There are 4 ways to turn a row about zero (a turn may also mirror it). The second row of each pair is the first, turned, with some noise. The first 36 pairs use one turn. New pairs use 2 turns, one after the other, and a turn may come again.
In the rows, 128 means zero.
Known pairs, each followed by its turns in order:
[108 167  89 146 144  80 117 131]
[ 88 101 162 130 147 153  89 151] -> J838

[126  95 169 178 112 133 176  78]
[181 134 115 212 123 102 124 134] -> J838

[153 143  96 159 149 120 123 119]
[135 136 103 109 108 157 130 161] -> J626

[158 107 164  98  88 134 114 107]
[155 180 116 130 109 148 139  91] -> J838

[108 101 174  99 161 103  96 136]
[173 139 159 176 137 133 109  93] -> J626

[ 81 175  85 114 106  84 175 128]
[126  96 123  67 105 139 168  76] -> J626

[113 107  95 167  98 130  83 114]
[ 76 152 160 167 135 116 154 136] -> J838

[ 99 133 148 174 132 101  87  86]
[184 127 162 136 125 138 169 159] -> J626

[140 100 152  94 174 141 113 124]
[165 117 168 115 158 134 127  99] -> J5

[177 147 147  93 124 120 125 108]
[119 126 136 136 167 158 175 121] -> J5

[ 82 121  78 101  99 169 117 108]
[ 88 122 165 132  73 153  97 122] -> J5

[101 165  77  98 149  76 104  79]
[ 60 108 122 138 110 200  90 147] -> J838

[168 100 106  77 139 139 142 118]
[112 120 155 138 143 143 149  61] -> J5

[103  92 106 101 172 113 128 140]
[120  85 128 111  93 146 160 158] -> J838

[126 158 168 159 172 169 136 134]
[178 167 103  99 143 157 104 139] -> J5

[178  81 134 174 178 160  87  91]
[ 95 102 122 166  82  67 154  62] -> J838

[122  83 172  93 176  94 143 178]
[129  73  97 170  79 149 124  76] -> J680

[157 101 119  93 125 174 126 132]
[139 124 158 160 124 162 134  84] -> J5

[ 92 172  94  80 169  94  78 151]
[ 66  85 138  76 143 194 126 133] -> J838

[ 97 133 149 136 151  84 174 112]
[176  73 129 116 115 135 127 101] -> J626

[ 95 147 132 106 131 121 108 161]
[125 146 146 136  99 124 138  89] -> J626

[172  89  94 111 106 132 162  79]
[161 122 182 112 105 161 172 158] -> J680

[158 174 122 175 106  83 144  94]
[155 143 120 144 157  86 169 183] -> J680

[165 107 173 152 162 174 158 177]
[184 100 122  99 132  56 145 100] -> J838

[112 145 118  91 117 176 136  85]
[108 124 189  97 116 124 100 153] -> J680

[153 130 149  85 178 158 119 110]
[ 80 121 169 170  96 147 117 123] -> J680

[108 114 138 111 156 153 177  97]
[134  90 148  99 141 123  81 122] -> J626

[169 155 140 136 101 146 103 137]
[138 177 125 154 143 143 113 152] -> J680

[ 79 104 170 151 136 134 116 180]
[168 117 127 147 144 102  61 159] -> J5

[ 86 106 120 132 128 166 117 105]
[100 138 138  73 109 128 120 124] -> J680

[128 105 167 167 169  83  83 143]
[202 145 116 178 112 131 133 136] -> J626

[151 107 162 121 122 168 114  99]
[115 157 142 125  81 151 111 151] -> J680

[108  76  89 133 145 169 120 167]
[153 143 155 154  92 105  87  85] -> J5

[156 173 113 167  91  83 109  93]
[102 130  97 115 106 121 194 175] -> J5

[163 145  95  83  81 108 161 135]
[ 73 112  90 113 161 153 151  95] -> J626

[ 98 165 170  77  97 141 108 176]
[136 113 108 141 134 130  31 127] -> J680

New pairs, each followed by its turns in order:
[169  99 159 152 129 114  97 158]
[141 169 115 133 168 101 163 110] -> J626 J680

[131  98 161 118 120 147 114 171]
[107 118 105 118 166 150 146  94] -> J838 J5

[179 102 168 100 101 161 123 153]
[155 139 116 164  90 176 159 158] -> J680 J5

[151 159 145 143 106 153  78 132]
[153 139 133  99 163  75 114 130] -> J5 J838

[172 134 149 126 152 134  92 100]
[118 145 126 145  88  92 119 163] -> J626 J626

[117  98  87 149 140 130 153  77]
[133 146 176 152 164 132 140  87] -> J626 J5

[110 156  76  88 127  96 151 132]
[106 110 190  97 108 134 109 154] -> J626 J680

[151  84 129 144 155 161 118 173]
[114 125 114  96  90 185 148 144] -> J680 J5

[142 107 112  84 135 176 156 126]
[109 161 132  94 112 143 103 173] -> J838 J838

[ 84 127 106 108 178 154  87 116]
[107 107 129 116  95 118  66  88] -> J838 J5

[135 145 114 169 169 113  82  93]
[149  79 133  91  95 110  95 154] -> J838 J5

[129  89 119 114 134 150 134 111]
[145 143 164 117 150 120 138 138] -> J626 J5

[176 122 151  95 123 116 104 103]
[174  96 101 141 111  99 131 137] -> J5 J838

[166 173 101 180 106 116 106 106]
[129 200 100 103 169 104 119 117] -> J680 J5

[102 118 160 170  84  84 166 150]
[176  93 133 120 114 139 204 134] -> J626 J680

[ 97 170 119  77  86 128 130  82]
[ 68 119  87 102 173  98 136 134] -> J838 J838

[149  88 162 114  80 153 138 172]
[188 125 109 115  68 108 147 123] -> J5 J5

[ 86 165 144 134 154  77  94 153]
[151 136 163 151 141  93  60 144] -> J838 J626

[154 170  88  91 165  84 170 173]
[110 150 103 141  62 112 204 129] -> J680 J680

[154 102  99 156 144 135 107  98]
[146 118 163 128 116  84 105 120] -> J680 J680

[116 100  91 111  97  86 122 122]
[154 146 122 110 189 119 136 126] -> J838 J838

[117 119 136 132  94  99 105 134]
[141 117 113 144 130  86 108 130] -> J5 J5

[ 92 153 103 131 115 139 154 179]
[158 135 139 145 148 191 119 141] -> J680 J626

[126 176  78 128 138 127  80 122]
[159 146 191 105 115 104 127 101] -> J838 J626

[115 162 128  80 177  76 165  96]
[110 142 172 132 194 118  89 182] -> J626 J626

[139 108 171 180  95 141 152 178]
[141 179 126 124 174 157 186 108] -> J5 J680

[143 159 159 118 177  85 161 118]
[116  72  99  94  98 153 109 146] -> J5 J838

[178 132  94 158 124  78 180 112]
[129  68  56 141 120 125  94 133] -> J680 J626

[129 116 123 110 116 136 138 115]
[138 128 147 112 138 122 117 123] -> J626 J5

[148 177 160  86 161 119  92 148]
[121 145 182 116 178 153  88 135] -> J838 J626

[170 112 121 146 178  99 133 168]
[129  53 142 153 157 120 138 140] -> J838 J5

[159 142  84 135 130 145 129 153]
[126 147 117 154 159 129  83 140] -> J5 J838

[128 106 100 155 112  80 144 136]
[ 94  99 121 120 116  78 130 132] -> J5 J5

[107 101 144 150 137 158 103 165]
[145  91 138 145  93 102 158 124] -> J838 J680

[ 88  86 146 134 140 119 114 103]
[122 165 115 114 117 153 149 174] -> J680 J838

[159 119 174  85 142 139 144 143]
[171 115 141 101  85 109 129 161] -> J626 J5

[155  77  98 124 117  78 155 130]
[ 90 118 120 178 131  97 177 124] -> J838 J626

[169  92 131 108 133 149  84 170]
[147  83 102 161 118 126 124 190] -> J5 J626

[175 137 144  79  87 128 164  99]
[120 163 160 140 189 147 109 168] -> J838 J680

[125  95  93  86 114 142  97 168]
[103 128  66 132 115 109 158  92] -> J680 J838

[ 80 104  81 174 100 127 108 141]
[173 125  69 111 163 154 115 156] -> J5 J680

[ 77 114 132 108 133  84 135 151]
[121 108 135  91 116 177 171 120] -> J680 J680

